All groups share one centre, and each spreads out both ways along 6 directions, with some noise.
Known rows, each followed by its group:
[-5 11  8  5  9  5 10 14 -4 -3  6  4 -3 -2] : (0)
[ -4  -9 -10  24  -8   6  15 -14  -4   8   8 -12   1 -23] : (1)
[  7 -11  -9   4 -17   4  -7  -8   5   0   0   8   3   9] : (1)
[-14  -7   9  -4 -16   6  -7  15   4   7 -10   2 -17   6] : (2)
[ -2  -2  -6  -7  -4  -8  -4 -11  -5   7 -12  -1  10  -7] : (1)
[-12  -5  13 -12  -9 -11   9   0   6   4   5   7   0 -11] : (1)
[ -6 -11  -1  -3  -7   3  -3  -9   8   2  -1  -1  -4  -2] : (3)
[  4  -5   0  -1  -3   1  16 -10   2   2   5 -11   0 -14] : (4)
[ 19   8 -11   3   0   9   3   7 -16   1 -12 -11   2   7] : (4)
[ -1   5   5  -3  -1   8  24  -4   5 -10  15  26  16  -2] : (0)
[  8 -12  -4  12 -25   4  -1  -2   9  -3  14  16   0   9] : (4)
[ 11   7  -2  15   7  21 -12  16   3 -11   5   4 -13  28] : (4)
[  3 -11  -2   5  -7   1  -3  -9  12  -4  13   1  -4   3] : (2)
[ -1  11   1  -1  -6   3  11  17 -20  10 -18  -1   2  -7] : (2)
[  5  -2  -9  22 -10   6   1  -2  -3   0   8   9   4   0] : (1)
[ -6  -1  -7  -9  11  12 -26   1  -5   7 -32 -14 -11  14] : (4)
[ 3 -3 -3 10 -2  0 10 -8  4 -3 15  1  4 -7] : (4)
[ -7  -9   4   7  -1 -11 -16  -2  14  -2  13  -2 -11   3] : (0)
[ 15   1  -1 -11 -12  24  16   6  -1  -5  -8   7  -1  15] : (3)
[  4  10  -2  11   0   0  17   7 -14   3   1  -1   6 -12] : (3)
[ -1  -7   3  -3  -2   3  10  -6   3   1   2 -10  -6  -8] : (4)
[-17   5  11   2   8   7   3   7   7  -5   9  17  -2   2] : (0)
[ -4 -10   1  -2  -9  -4   1 -10   8   2   5   3   2  -5] : (0)
[-5 -8 -1 -1 -7 14 -4 -5  6  1 -5  5 -4  7] : (3)
[ 15   0 -20  17 -19   1  -7  -2 -14   5  -7  12  16   7] : (0)
[-10 -13   4 -11 -23   7   7  -8   9   4  -5  21   5   2] : (3)
[-7 -4 -4  4  2  2 -2 -8 -1  4 -4 -6 -1 -8] : (1)
[-11  -2   0  -2 -20  -9   6   2 -12  16 -15  12  10 -14] : (2)
[-11   4  -2  -4   6 -13 -16  -3  -5   5 -11  13  13  -2] : (1)
[-24 -10  14  -5   3  15 -28   4  28 -10   6  21 -18  27] : (3)
[-11   0   7   0  -6  -6  14   1  -2   5   4   8   6 -15] : (0)
[-3  4  4  7 -9 -2  2 14 -5  2  1 11  0  1] : (2)
[-8  4  7 -3  2 -5  2  6  0  0  2  6  1 -3] : (1)
[-24  -4   9  -3  -6  -8   1  -2   2   9  -3  10   2 -14] : (2)
[-17  -3   1  -2   7  -9   3 -14   1   6  -2  -1   7 -20] : (4)
[  5 -16  -7   1 -25  -4   0 -12   4   5   0   3   4  -4] : (2)
[-6  0 -2  5 -4 11 -2 -1 -1  1 -4 10  2  4] : (0)
[-12  -8   0   7   0  -7   0 -11   2   8   2  -9  -2 -18] : (3)
[-10  10  11   9  12   1  -3  16   3  -6  14  10  -7   5] : (3)
[  4  -3  -4  16 -13  -8  -1  -2   3  -3  19  19  11   1] : (2)

New rows. What belongs after each?
[ -5  -7 -17   7  -1   3 -16 -24   0   2  -7  11  17   0] : (2)
[  5  10   5  -3   3  11  15  17 -12   3 -10 -15 -10  -2] : (2)
[ -9 -16  12  -6  -3 -21  -1 -10  19   1  18 -16 -14 -14] : (0)
[  0  -1   5  12  -4 -23  -4   6   2   1  18  -2  -3  -9] : (0)
[-7 -7  6  4 -7 -3 -1 -2 11 -2 14  6 -5 -2] : (2)
[  7  -9  -2   5 -11   3  13  -9   6  -2  11  -3  -1  -5] : (4)
[ 12  -3   2   1   5  -1   4  -1  10 -10  18  -9  -8   6] : (0)
[  7 -10  -1   6 -17 -12  13 -12   7  -1  20   5   8 -12] : (2)
[-14  -1   6  -3  -1   6   8  -2   3   1   2  12   2  -6] : (0)
[ -3  -7  -7   0   5   5  -2 -16   3   1  -3  -5   4  -5] : (2)
[ -3  -2  -9   1 -11  16   8  -4 -14  11 -23  -1   5  -6] : (0)
[ -2   4   5  13   0   3  17   7  -3  -1  13  -1  -5 -11] : (1)
[-16 -16   9  -2 -16  -4   6  -9  14   5   9   4  -6 -12] : (1)
[ 11  11  -5  -2  14   4   3   4 -11   0 -12 -14   2   1] : (1)
[-11   8   4   3  23  -5  12 -11   0  -3  12   1  11 -19] : (2)
[  4   5   3   6   2   3  17   6  -6  -1   7  -7  -2 -10] : (1)
[ -7 -10   8   2 -10   8  -4   3  17  -5  13   9 -13  10] : (1)
[-13 -13  -5   6 -13  -4 -17  -6   1  11 -11  -4  -6  -4] : (0)
[ -6  -4  -1  10  -5  -9 -10   6  -7  12  -8 -16 -11  -8] : (0)
[ 11 -14 -12  10 -13  10  -2 -18   9  -4   7   0   1   6] : (4)
[-2 -1  1 -2 -3  6  4  2 -3  3 -7 -6 -5 -2] : (2)
[  2 -11 -13  22 -10   2  -7 -19  11  -6  20  19  12   4] : (4)
[ -5  -6   1  -4  -2  -3  10 -11   4   4   4  -5   2 -14] : (2)
[  4   0   2   3  -3  -1   6  -7  13 -14  25  30  14   8] : (0)
[ -6   5  -7  14 -16  -3   0   2 -12   4   0  31  20  -3] : (0)
[ 3 -1  3 -2 -5 -3  5  2  4 -1  7  2 -1  0] : (3)
[ -8 -15  -7   7 -12   2  -7 -16   7   6  -1   1   1  -4] : (1)
[ 2  4  8 -6 -4 -5 13  8 -1 -1  4  1  1 -4] : (1)
[-25  -3   9  -1   9  -5  -1  -8  10   1   7   7  -1 -13] : (2)
[ -9 -14   7  -5   2   5  -7 -16  30 -14  22  18  -2  12] : (0)
[-11 -20  -3 -14 -24   2  -2 -12   1  16 -23  -8  -4  -9] : (2)
[ -7 -25  -6 -10 -33  -3 -16 -14   7  13 -17   4  -1   2] : (4)
[ 15 -15  -7   0 -18   8   8 -11   5   0   2 -10  -3   1] : (4)
[17  3  2  4 -8  3 15 10 -4 -3  7 -8 -6  1] : (2)
[  6 -11  -9   3  -9   3  -3 -15   5   0   1  -2   2   0] : (2)
[ 12  -9 -10   0 -15  11  -7  -1   0   1 -11  -5  -5  13] : (4)
[-13  -2  11   4 -17  -4  -2  17   2   6   4  16  -7   1] : (2)
[ -9  -3   8   8  -4   9 -11  10  12  -5  11  13 -12  15] : (4)
[-7  1  4 -7  2 -3 -8  1  3  0 -3  7  0  5] : (1)
[  6   0  -9  10  -4  -1   0 -10  -3   0   4   8  12  -3] : (2)
[ 11  18  -2  18   7  -3  12  13 -11  -8  18  12  11   0] : (2)
[-15  -3  12 -18  -2 -13   1   1   7   4  -3   6  -1  -8] : (1)
[-17  -9   7   3  -9 -13   3  -8  10   3  15  14   4 -14] : (2)
[-19 -14   1   2 -30 -14 -10  -6   3  12  -4  23   8  -7] : (2)
[10  0 -1 -4 -3  9 18 -7  3 -6  8  6  7  0] : (0)
[-14  -5   3  -4  -6   3  -3   1  -1   8 -11   2  -5  -4] : (2)
[ -8  -4   1   2 -14  -3  -4  -1   5   1   4  23   7   3] : (3)
[-19  -6   3   4  -6   1  -9  -7  13  -3  10  31   8   5] : (0)
[  5   4 -10 -10 -14 -25  -2  -8 -15  10 -15  16  30 -10] : (1)
[  7   0  -1  -1 -10   2  -8   6   4  -4   1  15   2  17] : (1)
[ 11  -1  -4 -16 -15 -10  -4  -1  -3   2 -10  11  12   8] : (1)
